Every row belongs to one group in each of 4 separate groupings. Each group adds its own fixed numbers to the row, and there is some noise. The rows also spread widely along 14 directions, which tell nothing about the answers.
Known rows, each followed by its group in each grouping:
[-16 -12   3  -3   2  -2   2   5   1   0   6  -8   0   7  12  17   6 -15
  -1  12  12  -8   6   4   6   1  20   0   4   5  -8 -18  -2   6  -5  -2
   9 -10  -8  -5   9] -> Z J_244 Nomuv (1)
[ -6 -20   4  11 -12  10  15  13  -8  19 -13  -9  12   3  25 -10   3   8
  -4  -4 -16   1  16  -1 -14 -15   3   1  14  -7 -12 -41 -21   1 -10   1
  25   9 -21  -3  19] -> X J_457 Nomuv (0)
[ -9 -22   9  -1   9  15  18   3   7   3 -16   2 -15   3  -5   9  -4 -15
  -3  -7 -17  14  27   0 -11  17   5  20   2   1  -9 -12  -2  -1 -26  -3
   9   8  -6 -10   5] -> U J_936 nefom (2)
[  4 -12   3  12  -3   0   5  -6 -14   6  -1  -7  19   7 -13   0  -6  -9
   8  14  12  10 -11  -1   5  -5 -13   6 -20   5 -17  -9  22   0  -1   3
 -10  11   9  -4   7] -> B J_256 nefom (3)
[-16 -18  15 -15   5   2  28  16   8 -17 -32   8  -6  23  15   0  -1  -3
  -2  -1 -18  -6  23 -10 -20  -2  13  18  -8  23 -22 -40  18   4 -16  17
  14   2 -22 -13  18] -> X J_256 tud (2)
[ -7  -1  -2   1  -3  10   3   6  -4 -12   0  -1   9   9  14  -7  -2   9
  -1  15   5  -3   2  -7  -5 -28  10   0  -9   7   3 -28  21   4  13   9
   4 -14   4  15  12] -> B J_244 tud (3)
[-10  -1  -8   7  12  -4   5  -5   9  -2   9  -2   1   7  -8   1  -3 -10
  -2  -6  17   5  -6   2   8  -6  -2   1 -10   3   2   6   5 -11  -1  -7
   3   3   4  -9 -15] -> Z J_936 Nomuv (0)
[-12   1   1 -12   3 -11  13   8  -2  -7 -10 -13   1  14  24 -13   3   1
  16  17   0  -6   7 -14  16 -25  -5   5  -7  13 -17 -23   5 -19   8   8
  22 -10 -14 -15  -5] -> K J_457 nefom (1)
[-21 -30   5  -4 -12   9  16   2 -11   3  14 -18  13   0  17  31   2 -19
   5  16  19 -10  -1 -10  11 -21  32   9 -17 -10  -5 -12  -5   3  -2 -10
   2  -1  -6   2  13] -> U J_244 Nomuv (1)
[ -2 -11   7   9   4   4 -11 -12  -9  -1  -1   8   7   8   1   4   3   4
  13  24   2  14  -1   7  17   5  -2   2  -3   2  -9  -8  17   7  13   4
  -5   0   9   1  14] -> K J_457 tud (0)
[ -6 -10  11  -1  37  -8  12   0  15 -19  12  -5 -12 -14  -5  -4   0 -14
 -11  -6  -8   8  30   0  -1  14  -6   7   4  -5  10   1  -5   7 -19  -2
  27  -7   9   1   4] -> X J_936 tud (0)
[ -4  -1   3   1  -8  10  -3   7  -6  -1  -7  -4  -6  17  -6 -11 -10   6
   5  18 -10  18   5  -1   6 -14   2   7  -7   6  -6 -16  27 -13  -4  -7
  -8  -4   7   2   8] -> K J_936 tud (2)
[  0  11  -7  14  12  12  -1  -2  22 -21  10 -13  -2   6  -9  12   1   3
   6  16   5   9  -5  -3   9   2  -9   1   6 -10  11   1  -1  -9   1  -6
   7   0   7  17 -11] -> U J_936 Nomuv (2)
[ -8  -6   7  -3  -1   1  10   4   9   0 -17  -9 -13  15   3  -1   8  -5
   5   2 -11   1  10   3   0  11   0  10   6  11 -21 -17  -5  -8 -12   3
  18  -2  -7 -10   7] -> B J_936 tud (1)
[  4 -13   4   7  -6  10  16 -13   5   0  -3  -1   1 -14   9  11  22  10
  -3   4  -5 -15  -5  11 -18   6  25   5  -4   6  -7 -11 -21  15   6  23
   9   4  -7  18  26] -> U J_256 tud (1)
[  9  -9  -2  11   0   1  -1 -12 -15  11   7   8  15 -14   5 -11   5  19
  -1  14  -9   3  -5   7  -3 -24  10  -4 -17   0  10  -5   4   5  19  12
  -7   2   5  15  16] -> K J_936 tud (0)
[ 14  16 -11   2  22  -9  -1  -8   3   2 -19 -13   0  -2   0  -3  20 -10
  18  12  -4 -13  -8  -6   1  13 -35  -8   8  24 -13   1 -24 -20   2  32
  20 -10   1  -1  -8] -> B J_936 nefom (3)
[-11 -12  -1   5  -8   9  -6 -12   0  16   1   0  -5  15 -11  27   3 -27
   6   2  25   6 -12  11  10  20  13   4  -1   8 -20   4   3  -4 -11  -7
 -10   5   3 -14   1] -> K J_256 Nomuv (1)
[  1   1   5   0  29  -8   5  -6  10 -27  26 -17  -8 -13 -20  -1  -7 -20
 -10   7  21   6   5   4   6  16 -12   0  -7   3   3   7  14   5 -17  -1
  12 -13  26  13   4] -> Z J_256 Nomuv (3)
[ -3  -8   2   2   8  19   5 -13   7  -8  -2   5  -9   4 -17   9  -2  -8
  -2  -6  12   9  -1   2  -8   8   2   9 -11   8   4   4  12   2  -2   7
   0  -1  21  11   5] -> K J_244 tud (0)
[ -2  20  -4  11   8   5  15   4  34 -43   0 -13  -7  23 -24   4  -1   5
  -4   2   7  -2 -15   0 -18   6  -3   6  -5  16   1 -11  16 -10 -10   6
   9  -3   7  18  -2] -> Z J_256 tud (3)
[ -8   8  -4   1  13 -14 -19   6  -3   1   3   8  -3  13  11 -13   1 -10
   0  20   6  10  13   4  18   1  -1  -9  16  14 -10 -18  17   3   5   1
   2 -20   1 -15   1] -> U J_256 tud (3)
[ -3 -21   6   5   5  -6   8   8 -14  13   1 -15  15   4  -9   5  -8 -23
  -2   5   1  -1   7  -6  -2   0  -2  -1  -8   6 -10 -11   4   1 -27  -2
   4   0   1 -12  11] -> Z J_936 Nomuv (1)
[ -6 -11 -11   7  -1  16  -1  -6  -5  27  -4   4   2   2   3  11   3 -13
   1  -3   8   4   1  -3  -1  -4   8   2  -1   3   2  -2 -13 -10   0   2
  -3   1   2  -6  -6] -> U J_244 Nomuv (0)
[  3  22 -26   9   2   0 -10   3  16  13  -4   1  -5  14 -20   8   6 -11
  -9  -6  17  -1 -11  15 -17   2   8  -6   5  24   3   1  -2 -19  -3   2
 -12  -4  -6 -13 -20] -> U J_244 nefom (3)
[-15   2  -7  -6  15   0  10   4  14 -11  -4  -4  -8  12   3   8   3 -18
   4  -1  16  -2   5  -5   6   0  -2   5  -2  11  -9  -5   4 -10   0   6
  15  -7  -4 -12 -13] -> Z J_244 nefom (2)
[  0  -1  -6  -3  -3   4   6   9   2  -4  -9 -15   9  12 -17  18  -3  -7
  -2   9   0 -19 -11 -11 -21 -11  10   2 -16  26   4  -5   2 -22 -18  11
 -11  -6  -1   2  -4] -> B J_457 Nomuv (1)
[ -4  11  -4  11   5   2  14   8  32 -31   5 -15   1  13 -10  15   2  12
   2  14  -7   1  -3   0  -2  -3   3   8   0  -5  11 -11   1 -12  -4 -10
   5   7 -12  10 -10] -> U J_936 Nomuv (2)
[ -9  -2   4   1   9  -3   3   9  11 -18  11 -21  -7   3  -7  12  -1  -7
   1  21  -2   4   9   2  14   7   2   7   5  -3  -2  -7   0 -14 -16 -11
   5  -8   0   5  -1] -> Z J_457 Nomuv (2)
[ -6   8 -16  10  18   6   8  -8  26 -13   6  20  -4  -5  19  -3  11   7
 -15 -16   6  -8   6   1 -15 -13  21  -5   6   6  21  -9 -11   9  19  16
  18  -7  -6  10 -11] -> U J_256 tud (3)
[ -8   1  -4  -5  -8  20   6   1   4   6 -26 -15 -18  20   1  -4   4  -3
  14   4  -3   3  -4 -10   3  -2 -12  10   0  13 -17 -11  -7 -34  -9   5
  11  -5   4  -1  -4] -> B J_936 Nomuv (0)
[  6   0  -3   7  -3   1   4  -1  -7   1   8 -10   6  -7  -7  -1   3   1
  -4  16   6  -2  -6  10  -6  -9   9  -1  -7   7  -6  -5   4   1   0   6
  -5  -1   3  11  14] -> K J_256 nefom (2)
[  0   0  -9  -1  13   5  11  -6  11   5   5  -6 -11 -15  -7  -8   3 -10
 -15 -22   9   3  14   6 -12   2  -4   3   1   6   6   2 -16  -8 -13   5
  19  -4   8   0  -5] -> U J_244 Nomuv (0)
[ -5  -1  -3  13   5 -11   6   1  11 -10   5  -2   6   9  -3  17  13   2
   0  15   0 -12 -11  10  -4   6  20   1  -1   8  -2  -7  -6   2   2   5
  -5   1 -13  -1   6] -> Z J_256 tud (0)
[  8   8  -5   9  -3   7  -6  -8   6  17 -17  -4  -8  11   7   4  13   9
  22  27 -20   5  -6   0  10   9  -8   6  10   6 -13 -10 -15 -22  11  11
  -1  -1  -9  -2  -7] -> K J_256 nefom (1)

New rows. What belongs after each?
[ 10  -2  -9   9  -9 -15  -9   8 -29  40   1 -16  17 -10  15 -17  10   3
   5  29  -6   3   1  10   9 -24  -4  -6   2   2 -18 -23  -9 -10   9   2
  -3  -5 -12  -9  15] -> X J_244 nefom (3)
[  9  -1  10  13   7   6 -12 -16   6  -4  13  -7 -13  -7 -13 -10  -4   6
   8  19  -4  39  13  16  24  21 -24  12   9 -17  -7  -5  11  -5  -3 -14
   5   1  20  12   7] -> K J_457 Nomuv (3)
[ -9 -15  -5 -16   2 -30   5   0 -26  18   6  -9   5 -13   7   4  10 -20
   0  20  15 -23  -7   5   9 -16  24  -1 -26  27 -17   6  -3 -16  -3  11
 -16 -11  -8 -20   9] -> Z J_256 Nomuv (0)
[-13 -22  -8  -2   8   3  10   9  -4  22 -15   4   1   9  -6  25  -3 -37
 -10 -18  -5 -12  13 -10 -17   1  21   5  -8  18  -2   2 -10 -13 -30   1
  -5  -1 -11 -24 -11] -> B J_936 tud (2)
[  9   7  -8   8  29 -29 -11  -7   5   1  14 -21  11 -10 -12  16   8 -20
   9  23  -1  -4   0  -4  22  16 -24  -4   3   3   3  17 -19 -25  -9   1
  -1  -9   1 -10 -23] -> B J_457 Nomuv (3)
[ -7 -28   3   7   4  -6  -6 -13 -30  34  19   5  16  -7 -14   0 -11 -43
  -9  -6  44  20   4  13  21  10   0  -8 -11  -1 -23   8  22  25 -10 -11
  -5   5  19 -28  11] -> U J_256 nefom (1)
[  0  -3  -6  19 -13  20   2   9   1  14  -6 -19   3  14  -1  12   4  -1
   5  10  -5   4  -3   4  -8  -1   0   2  16  -6  -6 -21 -18  -8  -9  -9
   8   5  -6   5   7] -> K J_244 nefom (0)
[  6  -6  -5   4  -3 -21   4   0 -13  26  -2  -3   9  -9  11 -13  12   7
   3  15 -11  -6   0  12   2 -17   8  -2 -10  10 -12 -11  -9  -5   9   9
   0   2 -18 -14   8] -> Z J_936 nefom (1)
[  6   5  -9  11   7  -4  -5  -7   4  19  10  -6 -17 -13 -15 -12   3 -14
 -14  -7   6  15  10  25   0  18  -6   1  14   3  -9   5 -10  -6 -13  -8
   3  -4   7  -7  -2] -> B J_256 nefom (3)
[  3 -11  -2  -1   8 -23 -18  -1 -24  40  10  -9   2 -13  -1   4   5 -26
   2  20  -8  11  18  13  17  11  -1   2   8   5 -15  -1 -12 -12 -18  -8
 -10  -9  -4 -24   5] -> K J_244 Nomuv (3)
[  7  -6  -2  10  13  -4 -12 -17  -4  27   5   8  -9  -7 -19  -6  -2 -17
  -2  -6  -2  30  15  16  12  20 -16  11   0  -1  -7  10   6  -7  -9  -8
  -7   3  14 -14  -5] -> K J_244 tud (3)
[-22 -11   0  -1  12   5  -5   3  -4  -9   5   7   8  15  30   7  -1 -14
  11  19  19   3   7 -12  21 -16   3  -5   3   0  -5 -27  21  12  16   4
  14 -16   1  -2   1] -> Z J_244 Nomuv (3)
[ -4   2   9  -5  17  -5  14  -3  33 -26  -7   0 -17   9 -23  14   3  -9
 -12  -8   1  -3   9  15 -20  36   2  12   1  22  -9  -4   6   5 -25   9
   8  -1  -3  -4   3] -> B J_256 Nomuv (1)
[  4  -6  -1  10   9 -10  -7  -4   3  15  -5  11   1   6 -20   1  -3 -10
  -8  -4  -8  15  11  15  -4  18  -2   8  -2  11  -6  -2  11  -6 -14  -3
 -13   6   0 -17  -3] -> B J_457 tud (3)
[ -1  -5 -10   9  -5   7   6  -5   4   7  10  -6   1  -2 -23  10  -3  -5
 -13 -10  14   3  -9  11 -14  -6  15   4 -13   6   7   8  -5 -16 -14  -9
 -10   8   4   0  -4] -> K J_457 Nomuv (0)
[-21 -21  -3   2  -9  -6  14  13 -18   8  -6  -7  17  20  15  10   0 -22
   5   2  17 -11  -8  -9   3 -26  21   0 -16  12 -20 -21   9  -3  -4  -2
   4   2 -12 -17  10] -> Z J_936 tud (3)
[-13 -23   8 -15   6  20  19 -11  -9  -2  -2  -4 -24  -8  12  -9  -8 -14
  10   8   2  15  13 -18  16 -12   1  25 -22   0 -11  -4  15 -18   0   3
   7  -8  21   9   4] -> Z J_256 nefom (3)
[  6   3  -6   6   5  22 -13 -19  10  13 -13  13 -12   7  -9   4   6   2
  12   8   0  21   1   7  10  18 -16   9   1   4  -4   2   5 -11  11  12
  -8   2  12   2 -10] -> U J_244 Nomuv (2)
[ -7  -6  -1   5   1  26  -8  -5   6  -1   0 -10 -11   7  -1  21   4 -12
   8  15   8   4  -1  -2   7  13   0   5   9  -3   0  -3  -9 -10  -3  -1
   3 -10  13  12   0] -> B J_244 Nomuv (0)
[-13  -8  -8  12  24  19   3 -12  22  -8  19  15   5   0  12   5 -12  -1
  -5  -9  11  16  12 -16  12 -19   3   3  -8 -21  32   2   6   0  18  -8
  13   1  10   7 -31] -> X J_457 Nomuv (1)
[ -4 -11   5   3  15   4  14  -4   5 -10   9 -18   2  -8  -5   7  -3 -22
  -2   1   8   1   9  -8   7   9 -13   5  -2  -6  -6  -1  -6  -1 -17   1
  19  -3  10   5   0] -> B J_256 Nomuv (2)
[-10  -3  -2   9 -14  -2 -22   4   2  17  -3   6  -6  22 -19  25   5 -20
  -9   6  20  11  -1  37   1  31  19  -1  16  15 -25 -10  15   8 -16 -14
 -22   1  -9 -23  10] -> B J_244 Nomuv (2)
[ -8   7 -10   5  22  -8  -4   7   9 -11   1  -8   4  11   4  13   7 -10
   9  21   4 -11  -2  -7   8   0  -2  -8   7  12   5  -3  -8 -14   3   7
   7 -14  -6  -6 -14] -> Z J_457 nefom (0)
[ -1 -10   6  12   0  19  -9 -10  -1  17  -2  12 -12   4  -3 -15  -6   6
   0   3 -13  35  18   7  11   8  -4   9   5 -10  -1 -10  14   4  -1  -9
   1   2  15   2   7] -> U J_936 tud (1)
[ 12  -5  -6  10   4 -18  -2   0 -17  16  14 -25  21 -13 -14   9   5 -19
   0  18  11  -6  -8   9   3  -2  -8  -5  -9   5  -9   2  -7  -4 -10   0
  -6  -1   2  -4   7] -> B J_244 nefom (3)
[  2  -8   3  17   5   1  11 -11  10  -8   1  -1  14  13 -17  11  -3  -3
   6   5   7  10 -13   1  -2   8 -10  10 -17   1  -8  -7  16   0  -3   4
  -6  17   2   3  -1] -> Z J_256 Nomuv (3)
[-22 -12 -12   2  -1  34  15   3   9  11 -19   9  -8  25  10   9  -8 -26
  -7 -30  21  -4   4 -18 -15 -10  12   1   0  13  -4 -14  -2  -4  -8   4
  18  -4   1 -10 -16] -> B J_256 nefom (1)
[ -9   2  -4  -5  13   0   3   1   2  -5   0 -12  -1   4   5   5   3 -17
   9  13   6   0   7 -13  18  -6  -5   2  -3   4  -3  -1  -1 -14   0   5
  10 -14   5  -4  -8] -> U J_244 tud (2)
[  8 -10   3  12  12  -9  10  -6  -3   9  -7   9  17  -1  -6   0   2   0
   1  -1 -17   4   6   2  -8   1  -5   3 -12   6  -3  -5   2   5  -3  12
  -1  13  -8  -9   3] -> K J_936 tud (2)
[  5   2 -13   6   0   4  -9   0 -13  27  -2  -3   4  -1 -10   1   2 -18
  -4   4  13   4  -1   8  -6  -1  -1  -6   1  15  -7  -4  -2  -6  -6   6
  -7  -7   6  -6   2] -> U J_244 nefom (3)
[  4  -5   4   1 -20 -17   8   6 -19  12  23 -46  -5 -13 -24  -7   2  -9
  -8  22   8  -1 -10  20   7  -4  16   6 -14   3 -19   5  -5 -19 -27 -15
  -9  -7  10   6  29] -> Z J_256 tud (1)
[-16 -11  -6  23  11  18  -3   9  12   0  10   9   3  15  10   5 -13  -4
  -7  -4  -8  19  19 -11   2 -14  14   2  11 -18  21 -19   5   1  -1 -18
   7  -3   2   5 -15] -> Z J_457 tud (3)
[ 12  15 -12   8   9  -8 -13  -7   1  -5  13   2  13  -8 -13  -2   6   6
  -7  21  13  -8 -15  13  -5  -5   0 -16  -9  18   7   3  12   3  11  19
 -16 -11   8  12   1] -> B J_256 Nomuv (2)
[-17 -15  -3  -3  -1   8  -2  14 -14  19  -2  -1   1  17  -2  -2 -15 -30
  -9  -6  18  11  15  -2   2 -10   3  -1  -2  11 -13 -18  22  -1 -20  -8
  -1  -9   5 -19   4] -> Z J_244 Nomuv (2)
[-19  -5  -9   6  24   6  -8   5   3  -5  10  17   0  12   9   7 -12 -24
  -6   3  22   8   9  -8   7  -7  11  -6   3   6   9  -8  23  10   4  -2
   1 -15   8  -7 -14] -> Z J_256 nefom (3)
[  0   2 -13  15   0   3  -2   5  10  -8   4  -7  12   8 -21  32   2 -10
  -8  10  11 -12 -16   9 -22   1  23  -2  -5  15   9  -1  -2  -5 -11   0
 -18   0  -4   7  -3] -> B J_457 nefom (3)
